The rows are grouped in 4 different ways at once. Each group adds its own fixed numbers to the row, and there is some noise. The rows also spread widely along 12 directions, which tell nothing about the answers.
Known rows, each followed by its group in each grouping:
[ -5.1 -18.8  16.6   9.2  36.0   2.1 -16.1 -21.7 -19.5 -35.9  16.9  19.0
 -15.2   5.2 -12.0  33.3 -20.8 -31.9 -10.2 -13.3  -3.9  37.0  -8.2  -0.1
   2.9] : Seg q_991 q_644 neka
[ -9.0 -35.8 -42.1  13.5  13.9   0.1  -0.5  -7.8 -32.3  23.6  31.3  -0.7
 -31.3  -8.8 -28.5  -3.6 -11.9  29.8  40.8  23.4  -8.7 -13.2  13.2  20.8
  -5.4] : Pigo q_261 q_816 tosim
[ 32.0 -38.9  -3.0  17.9  23.1  -4.9 -41.5   2.8  15.9   0.4  10.9  32.1
  13.7 -15.4  -9.6  10.7   1.8  -4.3 -20.6  -2.1 -17.9   1.6  -8.8 -29.4
 -21.6] : Pigo q_991 q_990 bipa
[ -8.9  22.5   3.2  -7.8   3.5   6.2  -4.8 -15.1  -1.4  61.2 -22.6  -1.3
 -21.8  23.6  -8.7   9.1 -40.1 -22.9  35.3  12.3  25.1  32.0 -16.7 -13.5
 -14.2] : Roke q_599 q_990 firuk
[  6.1 -16.9 -15.7  13.3  20.9   5.4  -0.6 -20.9 -17.9  16.8  11.0  32.4
 -21.3 -20.5 -14.5   0.0 -25.3  28.6  25.3   4.4 -11.0   7.3  20.4   9.3
 -38.9] : Roke q_261 q_376 sepa
[-16.6  47.1  -8.7 -17.2   2.8  -0.4  27.8  -6.9   5.9 -14.7 -19.9 -15.2
 -22.2  -3.3  -0.8   4.3 -10.7  -8.1  12.7  -8.1  16.4   1.6   7.4 -15.0
  19.5] : Seg q_599 q_138 firuk
[ 13.0  25.2 -13.1   5.7  20.1   3.6  -1.1  20.0 -59.1  21.5 -23.7  21.0
 -10.4 -31.5  -4.3  -0.3  -1.8  28.2  29.9 -16.8  27.2  11.1  -2.4  10.1
 -29.8] : Roke q_991 q_138 sepa
[-17.8  10.2 -15.8  11.9  20.9  14.7  15.8   1.9 -30.4 -35.7  21.3 -14.6
 -19.8 -30.7 -23.0   8.0   9.4  20.6  36.3  -5.0  -5.4   7.2  49.5  36.7
   5.3] : Pigo q_991 q_644 bipa
[-27.0  -3.9  -9.8  16.6  -1.1  20.0  33.0 -26.0  -7.3   5.4  30.5  13.0
  -9.0  27.1  22.1   8.8 -15.0 -14.9  39.5 -28.7  14.4 -18.7 -15.3  33.7
   6.8] : Pigo q_261 q_376 tosim
[ 11.3  -9.8 -13.9  -2.3  -0.1 -18.3 -18.4  15.4   0.2   8.9 -17.3 -13.5
 -10.7 -13.5   0.0  -6.2  10.5  24.6 -20.3  10.2  -6.6  22.9  23.9  -9.7
 -11.5] : Seg q_599 q_816 neka
[  7.0 -15.9  42.8   6.7  -7.1  10.4   5.9  22.9  -2.5  17.9  20.0  21.7
  28.7   8.1   5.6 -29.3  21.3  -8.5 -30.3   7.4  32.7 -24.8 -56.8 -42.1
   7.4] : Seg q_599 q_990 sepa
[ -4.8  -9.1  24.1  24.5  14.9 -20.5  17.8 -44.4   8.3  14.6 -10.0  48.2
   1.5  45.5  30.7  -7.1 -37.1 -16.2  -5.4   7.3 -27.8  11.2 -35.0  -4.4
 -18.4] : Roke q_599 q_990 neka
[ -4.7  20.0  -3.5  -6.2 -14.0  19.4  18.7  22.3   3.9   4.4 -12.2 -16.1
   6.0 -10.8  27.8 -10.7  21.1  10.5 -11.1 -30.3  40.1  -6.4  -2.9 -12.8
   3.4] : Seg q_599 q_644 sepa
[-10.2   6.9 -24.1   8.1   1.6   3.8  21.6  -9.4  -1.3  16.5  -5.0   2.1
   2.4   9.6  44.6  -5.0  -0.4   2.7  12.9 -27.4  23.0 -26.8 -17.8  15.8
   1.1] : Pigo q_599 q_990 tosim
[-26.5   2.0 -26.5  -5.9  -9.6  28.5  31.9   3.4 -16.9   7.0  -5.6 -21.3
 -11.2 -16.9  20.3 -27.6   6.3  42.5   6.7  -8.8  48.3 -13.1   9.7  -8.1
  -6.6] : Seg q_261 q_138 tosim
[ 11.7 -12.9  -5.1  24.7   4.8 -19.1 -14.5  -6.2  22.0  -2.6  26.2  12.9
   9.5  -4.4  -9.3   2.5  14.4  -7.1  -9.6  -0.8 -56.4   3.5  29.4  38.9
  -7.3] : Roke q_599 q_644 firuk
[ 12.2  12.9 -13.0  22.4 -12.3   6.0  40.7   5.5  26.0 -45.0   6.0  10.1
  10.2  -3.3  -5.1  -1.6  23.7   0.7 -15.1 -19.3 -11.8 -29.5  -3.8 -17.2
  16.2] : Roke q_991 q_644 tosim
[ 10.9  21.1   8.5  19.5   3.6   5.5  30.7 -11.2   4.4 -43.7 -10.7  24.4
  -9.6  17.8   2.4  24.4  -8.3 -16.9  -3.4 -22.8  -7.8  27.5  -8.6 -22.6
  -4.5] : Seg q_599 q_816 tosim
[ 25.7   8.7 -20.6  16.2   2.3  16.7  22.8 -15.0  33.8 -19.9 -18.9  22.9
  -1.6 -11.7   7.5   8.3  -6.2  12.0  -7.2 -17.2  -0.1   0.3   3.6 -43.0
 -31.3] : Roke q_599 q_990 tosim
[ 12.2  -9.3 -10.5  13.6  20.6 -34.1  -8.3  -5.6 -44.0  31.5   2.4  31.6
  -4.0 -11.3 -18.1 -17.7 -10.8  16.6  10.1  26.7 -29.0  -9.3 -12.1  13.3
 -12.1] : Roke q_599 q_138 tosim
[  0.0  12.8  12.5  13.3 -14.5 -19.4   4.5  18.1   2.0  34.3  -7.6  13.6
  19.1  42.2  26.7  -4.9   9.4 -31.5   9.0 -19.2  -2.7 -11.8 -52.9  -1.5
  23.1] : Pigo q_599 q_138 bipa
[-25.9 -20.2 -42.0   8.2  -0.5   8.9  26.1 -15.5   7.4   6.7  20.0 -20.9
 -21.5   3.9  19.1 -17.8   0.0  20.0  10.2  -9.4  23.9 -47.6 -15.4   6.7
  15.0] : Roke q_599 q_138 neka
[ 20.2   5.1 -15.9   1.6  17.0 -17.0 -20.8   4.6  -4.7  20.7 -12.7  26.3
  10.3  -7.3  35.5   8.8  -1.9  -8.0  -1.6 -29.2  11.8 -18.5 -22.2  -0.2
 -15.8] : Pigo q_599 q_376 firuk
[-14.4 -25.0 -15.6  12.4   2.5  39.0 -19.2  -7.2   5.7   5.5  20.5 -17.8
 -28.6   8.6  -4.8  30.8 -13.8  -7.4  16.9 -23.5  25.4  53.1  24.4  11.1
 -25.4] : Seg q_261 q_816 firuk
[ 22.1   6.2 -22.0  26.4  -3.3  -3.7   6.1  11.6  -8.9   2.6  -8.5   7.9
  -5.2   1.6 -11.5   5.7  11.6  12.7  10.7 -10.0 -15.1  18.8   7.1   8.6
 -16.5] : Roke q_599 q_990 tosim
[ -6.2   3.9 -42.4   7.2  19.8  23.2  19.6 -29.1   0.2 -17.5 -14.3  -8.4
 -31.6  -5.3  15.7  25.0 -28.0   3.2  16.6 -35.9  34.8   8.8  -0.7  -9.1
 -12.4] : Roke q_599 q_990 tosim
[  5.3  -0.6   1.6  19.2 -10.2  12.5   4.5  23.5 -31.3  44.1   4.7   4.0
 -22.0  31.5 -35.8   2.4  -4.2  -8.9  42.7  30.9  28.4  14.1 -48.4 -39.7
  -1.1] : Pigo q_599 q_816 firuk
[-25.8  25.4 -20.4 -18.8  -1.2  -5.9  16.8  -6.4   5.9   3.8 -36.4 -36.9
 -21.6 -10.8  17.9 -16.2 -11.1  24.2  -1.4  -0.1  10.1  17.6  33.5  -6.6
  10.7] : Seg q_599 q_138 bipa
[  1.9 -23.5  -9.2   5.1   6.7 -10.6 -15.1  22.4 -24.7 -14.4  -9.3 -14.4
   1.8   2.2  12.9   2.3  17.2   3.3 -24.4 -12.6  19.2  20.0  -4.3 -16.0
   6.5] : Pigo q_261 q_816 firuk
[-10.1  16.1 -11.4   7.5 -11.8  11.1  29.7  -8.9  42.6  14.1   8.7  -0.5
   3.4  -2.2  13.5 -17.1   7.3  14.6  26.0  -1.3 -13.5 -28.3  24.5  10.3
  -5.1] : Pigo q_599 q_990 bipa
[-14.4  -7.2 -26.4  -9.1  37.0   1.4   2.8 -39.7   6.6  -7.6  23.8  15.8
 -20.0 -29.0   5.5  17.4 -25.2   1.4  32.0 -15.5 -18.6 -23.3  39.0  34.4
 -12.9] : Pigo q_261 q_644 neka
[-16.7  21.9  30.5  -5.1  15.4  -0.4  33.3  -8.8 -14.7 -43.2   3.0   4.7
  -7.0 -14.0 -23.6 -15.5  -4.3   0.8  -4.9  20.9  -2.5   2.1   2.6 -32.2
  19.6] : Seg q_599 q_138 bipa
[  6.2  30.2   8.4 -23.7  32.7  -4.5 -13.5  13.7 -32.5   9.0   5.7  21.2
   7.7 -38.2   0.5   2.9   1.7 -17.2   7.6 -20.0  33.6 -31.5 -20.8   4.4
   0.6] : Seg q_599 q_138 firuk
[-42.4 -29.2  13.2  22.4  -8.4  35.3  24.2   2.9 -19.7 -23.4  40.3 -29.6
  -6.1   7.9 -13.1 -20.6  22.4  15.0  -1.9  21.0  34.7   3.3   0.4 -11.1
  16.7] : Pigo q_991 q_138 firuk

New rows. What belongs after each?
[-15.2  42.5  14.2  -2.9 -13.1 -18.5  63.0  14.1  -8.6 -20.5 -18.5  -3.8
  15.6   4.8  21.9 -39.5  22.2   5.4 -14.3  -5.0   9.8 -43.1 -21.9  -6.8
  41.8] : Roke q_599 q_644 sepa
[-28.6 -10.5  12.0  13.8   6.6  17.7   9.8 -35.2  -6.4  -1.9   7.0  -2.0
  -5.6   0.0   8.4  -2.8 -18.9   7.1  -2.0   4.4  -8.7  39.3  39.7  31.0
 -21.8] : Roke q_991 q_644 tosim
[ -8.0   4.9  14.2 -11.6  -2.6  10.5  -1.7  18.8  -8.1  -5.1   4.9 -24.8
  -3.4 -20.0 -23.3 -13.6  16.6   5.0 -17.1  19.6  26.1  10.6   8.6 -32.8
   9.3] : Seg q_599 q_138 firuk
[ 14.4  35.3 -12.0  11.8 -18.8   2.0   6.0  21.8   7.3  43.4  -9.3  19.1
   2.8  15.3   6.6   5.1   6.6  -7.0  39.8 -18.0  11.2 -17.7 -20.1   8.0
  -6.7] : Pigo q_991 q_376 firuk
[ -6.1  -6.2  12.0   7.5 -13.0  -8.2  25.3  -8.7  14.9  -0.5   4.4   9.3
   9.1  11.1  -7.6 -21.2   2.2  -1.0 -14.6  13.9 -22.6  -7.8  -2.4 -16.8
  11.4] : Roke q_261 q_138 tosim
[-18.2  -3.9  -3.7   5.4  19.0  15.5  -2.7 -23.8 -42.0  31.3   7.3   7.9
 -22.0  -3.4  -6.6   8.9 -27.0   3.5  41.8   8.7  10.9  29.9   9.0  15.7
 -25.5] : Pigo q_599 q_138 tosim
[  8.0 -10.6  10.0  11.3  14.4  22.3 -25.0  17.9 -33.2   5.8  17.9  13.1
  17.5  -8.7   9.1  26.1  14.9 -26.2   5.2 -39.1  31.3  13.3 -16.5  17.2
  -9.8] : Pigo q_991 q_644 tosim
[-10.6 -17.6  28.0 -14.8  11.2  26.0   7.9  -9.4  33.1 -35.6  38.8  -2.1
  11.2 -27.7  -5.8   1.5   3.4 -26.8 -36.9 -16.0  30.8 -35.2  -4.2 -30.6
  19.1] : Roke q_991 q_816 sepa
[-18.0  -4.4  49.3  10.3   3.4  -0.7   5.5 -13.0 -15.7  -0.4   3.2  11.5
   1.9  36.0  -5.4   3.8 -22.2 -34.9   0.4   2.9  -7.3  49.6 -11.3   0.1
   6.6] : Roke q_261 q_376 bipa
[  4.2  -3.8 -34.0  38.4  -8.5 -20.4   6.2  -6.9   4.1  10.0 -18.4  -3.4
 -25.2  41.7  10.0  11.6 -12.9   5.4  16.3 -17.5 -29.5  35.4  -4.0  20.0
   0.6] : Roke q_599 q_376 bipa
[ 14.3  20.0  -6.3  -1.1  -4.5   2.2   3.0  -2.5  20.7  42.8 -26.3  34.9
  18.6   1.8  45.7  -0.2 -11.5  -7.4  -1.8 -35.1  21.8 -24.8 -26.0  -3.2
 -28.0] : Roke q_991 q_816 tosim
[-12.3  38.6 -12.1   6.3 -18.6  20.8  21.5  10.7  -6.3  33.5 -12.7 -23.3
 -27.0  21.6 -19.5  12.0  -4.6  -8.4  57.3   4.6  17.4  29.7   6.6  -2.9
   1.5] : Pigo q_599 q_644 firuk
[-11.6 -35.2  25.4  13.4  -7.7   7.2 -12.5  24.9 -11.7   9.7  38.9 -16.9
  20.1   6.0  -0.8 -30.6  36.6   0.1 -35.0  17.8  26.2  -5.6 -20.3  -1.5
  13.7] : Seg q_599 q_990 firuk
[-13.7 -38.0  21.8  19.5  -1.1  21.4 -33.6  -8.3   3.1  17.3  19.4 -11.4
  -3.7  16.2 -16.8  11.1  -6.7 -17.9 -13.1   8.2   5.9  63.1  12.2   0.3
 -17.6] : Roke q_991 q_138 firuk
[ 10.3  -1.3  10.2  -8.8   9.9 -15.5 -15.2  10.0   7.3  -0.8  26.3  14.4
  25.6 -22.9  17.7   1.1  21.1 -21.3 -24.9 -27.5  -6.5 -33.8   1.5  31.3
   7.6] : Seg q_599 q_816 tosim
[ 18.9  36.6   9.3   4.5 -19.4  13.6   3.0  25.6  13.8  28.1 -11.0  22.8
  19.2  -4.6  20.7   5.8  18.2  -2.4  10.6 -33.3  10.6   6.6   9.6  20.4
 -29.2] : Seg q_991 q_816 tosim
[  4.5  16.2 -52.3  20.5   0.8  -1.2  35.2  13.1  -6.4 -11.6  -0.9  13.4
  -6.3  -3.8  15.9  -5.5  17.2  25.5  32.0 -26.2   3.9 -49.1 -10.9   6.9
   2.9] : Pigo q_261 q_644 firuk
[ 16.5  21.8 -22.2  26.8   2.2 -19.4  -6.6  21.6 -36.2  39.9 -37.4  16.2
 -10.4   8.0  -2.6  -2.9   0.3  33.8  43.1   5.7 -21.6  40.1  14.7  26.0
 -30.2] : Pigo q_991 q_990 bipa
[ -0.2  13.9 -10.6  -6.4  19.1  -7.7  28.9  -0.1 -35.6 -26.2  15.7   9.6
 -13.9 -38.6 -45.8 -12.1   1.5  17.1  19.2  19.1  -9.0 -29.1  13.5  -2.8
  14.3] : Roke q_261 q_138 tosim
[  1.2   5.2  -6.1 -17.4  15.2 -29.6 -12.9  18.6 -39.5   7.2 -32.8 -20.5
 -17.4   1.3 -10.6   3.9  -7.8 -10.1  -9.4   5.6  26.1  13.1 -26.5 -29.7
  37.9] : Pigo q_991 q_990 sepa
[-15.3 -32.6 -33.1  28.5  19.2  -6.2  25.1 -39.0  -9.5   1.0  21.1  14.1
 -18.7   5.6   9.3 -21.4 -20.3  27.5   5.9  14.1  -9.7 -32.7 -11.5  14.1
  -4.0] : Roke q_599 q_990 tosim
[ 18.0  29.8   6.1  -6.7  11.8  -1.2 -13.5   2.4  18.8 -10.3 -32.0  16.0
   5.9 -14.0  16.9  23.0  -5.9 -15.9 -10.4 -38.6  -5.6  36.1  14.4 -16.0
 -19.7] : Seg q_599 q_138 bipa
[ 20.2 -40.9   4.1   2.0  38.0 -15.1 -56.8  -4.9  -4.7   1.4   6.7  22.9
  12.9 -18.9  16.9  10.5  -4.9 -11.4 -47.5 -10.4   4.7  15.8 -12.5 -11.6
 -22.9] : Seg q_599 q_990 firuk
[-15.5  14.8  35.4  -8.2  16.8  -5.6 -11.2  18.5 -43.3  12.8   1.0 -11.7
  17.7 -10.5  12.4 -11.1  14.8 -14.2   0.0 -13.7  22.4  19.5   7.6  46.5
   5.3] : Roke q_599 q_990 bipa
[  6.2 -20.8  -6.7  16.7  25.3 -43.5 -22.2  -5.8  -1.3 -48.5   9.5   8.9
   2.7  -0.5   1.3  11.9   7.6 -14.4 -46.6 -10.3 -45.7  11.9   9.5  21.1
  24.9] : Seg q_991 q_644 firuk
[-16.1  20.8 -17.2 -15.5  -6.4   8.6  23.8  22.0 -35.7  33.3  -8.4 -30.1
 -32.5   9.2 -14.3  -3.3  -5.7  -4.2  41.3   5.8  59.8 -21.0 -41.7 -28.6
  35.2] : Pigo q_599 q_816 sepa
[-25.7  23.0 -27.9   4.5   9.2  10.8  42.6 -26.9 -12.8 -17.9 -33.3 -17.8
 -21.0   7.5  43.6   2.2 -19.9  14.2   7.5 -32.3  34.1  14.0   5.0  10.6
  -2.8] : Roke q_599 q_990 tosim
[-23.1 -43.5   6.7  22.6   7.2   1.0   2.9 -15.9 -15.0 -19.6  24.9  -9.2
 -13.8   0.3  -3.1 -17.5   1.8  26.9 -25.9  18.5 -15.8  33.2  22.0   3.4
  -2.2] : Seg q_599 q_138 sepa
[-22.2  -8.6  24.2  35.1 -32.3  16.8  30.6  -5.2  30.5  16.6  31.2   2.4
  15.7  38.8  11.4 -26.8  18.1  -5.4  -0.8   8.0 -10.5  -4.5  -8.8  10.2
  -2.7] : Roke q_599 q_138 firuk
[  2.8 -13.8  -2.1   3.3  30.0 -21.9 -13.3  -4.1 -28.4 -11.4  16.4   8.4
   0.5 -31.7  -8.0  -6.1   8.8  11.1  -9.6   6.4 -23.2  -4.6  25.7  34.0
  -5.9] : Roke q_599 q_644 neka
[  1.1 -17.2  20.6  -7.1   5.6 -10.0 -14.7   7.5 -21.6  13.5 -20.7  -6.1
  -6.4  -9.0 -14.9 -14.5  -7.5  10.0 -29.1  27.2  13.4  31.9   0.0 -34.4
  -3.5] : Roke q_991 q_816 sepa
[ -9.2 -30.6   0.0   0.6  12.3 -19.5 -16.5  -2.0 -33.3  51.4  31.9  18.0
   4.1   2.6  -3.3 -14.3  -6.9  -3.9  18.7  18.5  -6.3 -28.8 -19.4  30.9
   4.7] : Pigo q_261 q_816 tosim
[ -9.0   6.6 -19.9  -3.4  -5.8   2.7   5.1  -2.1  40.3 -13.9   3.7 -25.8
  -0.7 -21.6   8.4  -1.7  15.8  10.8  -0.6 -16.0 -20.0  -2.2  53.5  10.0
   4.2] : Pigo q_599 q_138 bipa
[-11.0  34.9  24.0  -3.0   3.8  19.5  24.9  -6.2  -8.9  10.3   1.1  23.0
 -10.3  -6.7 -11.9  -3.4 -19.7   2.7  41.8   1.2   2.6  15.1  18.7   7.9
 -18.5] : Seg q_261 q_376 bipa
[-24.7 -37.5  -4.2  14.3  14.5  24.3  13.9 -43.0  28.1   4.8  33.4   8.4
 -19.8  -1.9  -4.9 -19.8 -29.9  21.5   3.3  29.7  -1.5 -12.9   5.7 -21.4
 -16.3] : Seg q_599 q_990 bipa
[ -7.8  23.4   2.3 -11.3  -6.9  11.7  31.0 -10.1  15.7 -22.5   6.3 -12.8
 -30.2  -3.3 -49.3  13.7 -15.1 -10.4  20.0  16.8 -12.0  21.4  32.4 -24.1
  17.7] : Seg q_261 q_816 tosim
[  4.0   3.6 -17.4  -9.9  19.0  16.4 -19.3   3.2  -6.8  31.2  14.7  -1.2
 -12.9 -27.1 -11.6  12.9 -10.3  -9.4  24.6 -11.6  36.9 -17.4  -5.7   3.1
 -16.1] : Roke q_599 q_816 firuk
[ -9.1  -9.4  20.0  -7.2  14.5  10.8  25.3  -8.6 -19.2 -39.1  12.5   5.9
   0.0  -7.3 -20.9  -1.1  -4.0 -14.6 -12.7  13.0  15.2  -8.2 -16.9 -51.8
  24.2] : Pigo q_261 q_644 tosim
[ 11.7 -32.6 -18.7   3.1  24.2 -31.3 -44.8  -8.1  -3.2  25.9  11.6  22.0
  -5.8 -12.2  -9.2   1.3 -13.1   5.1 -11.3   8.8 -34.8   4.3   7.6  10.8
 -14.2] : Seg q_261 q_138 firuk
[-16.8  14.4  -2.4   5.6   4.8   8.8  13.9  13.8 -50.9  48.9  20.9   3.2
 -22.9  -0.1 -22.6 -22.1  -3.9  18.3  50.1  30.0  32.0 -19.9 -21.6  17.1
  -2.2] : Seg q_599 q_816 firuk
[ 17.2   9.5   8.8   7.8  19.4 -17.0 -13.3  -0.3  -9.0  -9.4 -33.8  26.8
   8.9   3.4  21.6  17.4  -7.6 -13.5 -10.0 -22.6 -13.1  37.3  -8.6 -24.2
 -16.8] : Pigo q_599 q_138 bipa
[ 25.7  -1.7  -1.5  -2.1  22.7   8.0 -16.7  13.4 -18.1  -7.0  24.2  18.0
   5.7 -37.9 -32.0  18.5  11.1 -20.4   2.3 -16.7  12.0 -17.0 -12.8 -12.0
  -3.8] : Roke q_599 q_138 tosim
[ -8.9   3.6  -6.1  -3.5 -10.5   8.0  -9.7   6.1  -4.8  62.0 -14.7 -20.6
 -14.2  14.5   8.2  -2.0  -4.5   5.6  32.7  10.5  19.6  29.8  11.1   7.1
 -18.3] : Pigo q_599 q_990 neka
[  2.6 -22.7   4.9  20.0   9.7  10.3 -20.4 -12.0 -10.4  30.2  20.9  15.0
 -14.1  17.2 -13.5  13.6 -20.5 -18.6  14.6   3.4  10.8  22.2 -23.4  -1.5
 -17.6] : Roke q_599 q_376 firuk
[ -3.3  -1.4  36.4   1.8   7.5   7.1  -5.1   4.7 -35.4   0.8  -1.2  12.6
  15.7  -7.5  21.0 -10.2   6.1   0.7 -22.7  -6.6  23.4  30.8   0.3   4.8
 -18.4] : Seg q_599 q_376 tosim
[ -3.6   9.0  31.8   4.2 -12.5   4.9  13.3  10.9  -7.1  -6.5 -25.8   2.9
   5.3  30.2   8.0  10.6   0.7 -23.9  -8.1 -16.7   9.1  52.9 -14.3 -37.7
   5.3] : Pigo q_261 q_138 sepa
[-22.5   5.1 -11.7  -5.5  17.5 -30.3  46.5 -31.3  -4.5 -16.5  -3.0   2.1
 -25.5   5.4  -0.2 -23.2 -30.4   4.3  -4.2  20.3  -7.3 -46.5 -25.7 -20.7
  40.9] : Roke q_599 q_816 sepa
[ -1.8   9.5  23.8   9.1  10.8 -17.0   7.7 -19.6  -5.9   1.2  -6.3  28.6
  14.1  16.3  30.0   6.4 -13.0 -26.7 -10.3 -20.1 -16.8  14.7  -7.4  25.7
  -9.0] : Roke q_599 q_816 tosim
[  0.4   1.9  48.0 -16.4  21.5 -43.1  -9.8  -7.4  -2.5  10.2 -16.4  32.7
  26.2   2.8  12.7 -22.2 -17.7 -28.5 -41.0  18.2 -14.4 -18.6 -34.3 -21.9
  18.9] : Roke q_991 q_816 bipa
[  9.4  -2.5  -9.1  -4.6  41.9  14.2 -12.3  -7.8  -6.9 -58.9  19.9   2.5
 -22.9 -44.6 -38.4  32.0  -6.3  -9.7  -2.5 -16.8   1.9  13.7  20.6 -25.1
   1.8] : Seg q_599 q_138 bipa
[-27.6 -42.6  -4.6  -5.7   5.1   8.1  11.1 -43.1  46.3  -2.4  26.3 -14.3
 -11.4  -6.6   1.2 -16.7 -21.0   6.3 -23.7  29.9 -13.3 -18.4  18.1 -37.8
  12.7] : Pigo q_599 q_644 sepa
[  7.1  12.0  -8.8   4.4  -3.6  18.5  19.2  16.7  -7.0 -35.3  16.6 -11.4
 -29.3 -11.9 -48.1  18.7  12.1   5.6  24.8  -3.8   5.6  18.6  24.5 -12.8
   6.5] : Seg q_261 q_376 neka
[  2.2 -17.4 -25.6   2.9  24.4 -10.6 -13.4 -19.2  -2.8  33.3 -39.9  17.3
  -5.0  -5.3  52.6 -13.4 -32.7  26.6 -14.9 -12.4  18.6   3.3 -14.5 -18.4
 -38.2] : Roke q_599 q_816 bipa
[ 19.0  -6.1 -35.4  -4.7 -15.5 -14.5 -15.8  17.9  43.4  17.3 -26.6 -16.0
   3.2  -2.0  33.0  -3.2  18.1   9.8 -32.9 -22.2   0.4  -7.9   2.8 -20.5
   0.1] : Seg q_599 q_644 neka
[ -1.9 -12.7 -20.5 -10.1  29.2 -22.2  -5.3 -12.9 -11.2 -19.4  -3.3  -4.3
  -9.3 -35.7   3.6  -6.3   0.6  21.3 -13.8  11.9 -12.9 -12.6  29.5  -3.6
   1.3] : Pigo q_599 q_644 neka
[  0.1  25.1   9.1  -3.7 -13.3 -25.4  14.4  24.2   7.5   7.0 -26.3   1.7
  33.1   5.8  38.3 -22.5  23.8  -6.1 -20.0 -28.2  -7.8 -16.5  -6.7  13.5
  18.9] : Roke q_261 q_644 bipa
[  8.8  22.5   1.7   7.6  12.3 -11.3 -23.4  33.5 -41.4   6.2  11.0  -3.6
   8.1  -9.8  -7.7  20.0  28.1 -25.7  15.9 -37.1   8.3  15.1   0.4  53.8
   5.5] : Roke q_599 q_138 firuk
[ 12.0   2.0 -10.3  10.1   3.1  15.3   2.1  15.1  -3.9  -5.4  23.5  13.5
   5.9   0.6   0.9  19.8  15.0 -19.8  11.6 -44.6  18.2 -13.2 -19.0  16.4
   3.7] : Seg q_261 q_990 tosim
[ -4.9  -2.4  21.2   9.3  12.8   2.4   9.1 -22.4  16.9  -8.4  35.0  33.2
   3.3  22.6   7.2   9.5 -16.6 -45.5  -4.2 -14.2   9.4 -34.4 -51.9 -13.0
  20.1] : Seg q_599 q_376 firuk
[-14.0  15.3  25.9 -15.0   9.7  45.5   0.1  12.1  -1.5 -25.7  29.3 -25.2
   5.1 -31.9 -20.6  23.8  16.3 -31.3  18.0 -22.1  35.0  17.1  27.6  -2.2
   9.3] : Pigo q_599 q_644 bipa
[  1.0   9.2 -17.8   9.3   8.4 -14.2  24.4   4.8 -33.0  -0.9  -6.3   1.6
 -25.5  -9.7 -29.9 -14.9  -2.9  25.5  17.2  19.0  -4.7  -6.0  -7.6 -15.5
   9.3] : Roke q_599 q_138 sepa
[-15.2  -2.1  33.0   0.8  11.9  33.9  19.6 -15.4 -12.6 -43.6  14.3 -15.4
  -5.8 -21.4 -27.8   3.5   0.5  -4.7 -12.7  12.0  19.8  42.8  33.2 -20.5
  -7.8] : Roke q_599 q_990 tosim
[-20.4  14.0  24.8  -8.5   3.7   4.2  14.2  15.6 -37.8  -8.6  24.9 -19.8
 -12.4   2.0 -44.6   6.2   7.2 -29.4  22.0  13.9  16.0   1.7 -11.1  -0.7
  49.5] : Pigo q_991 q_644 sepa
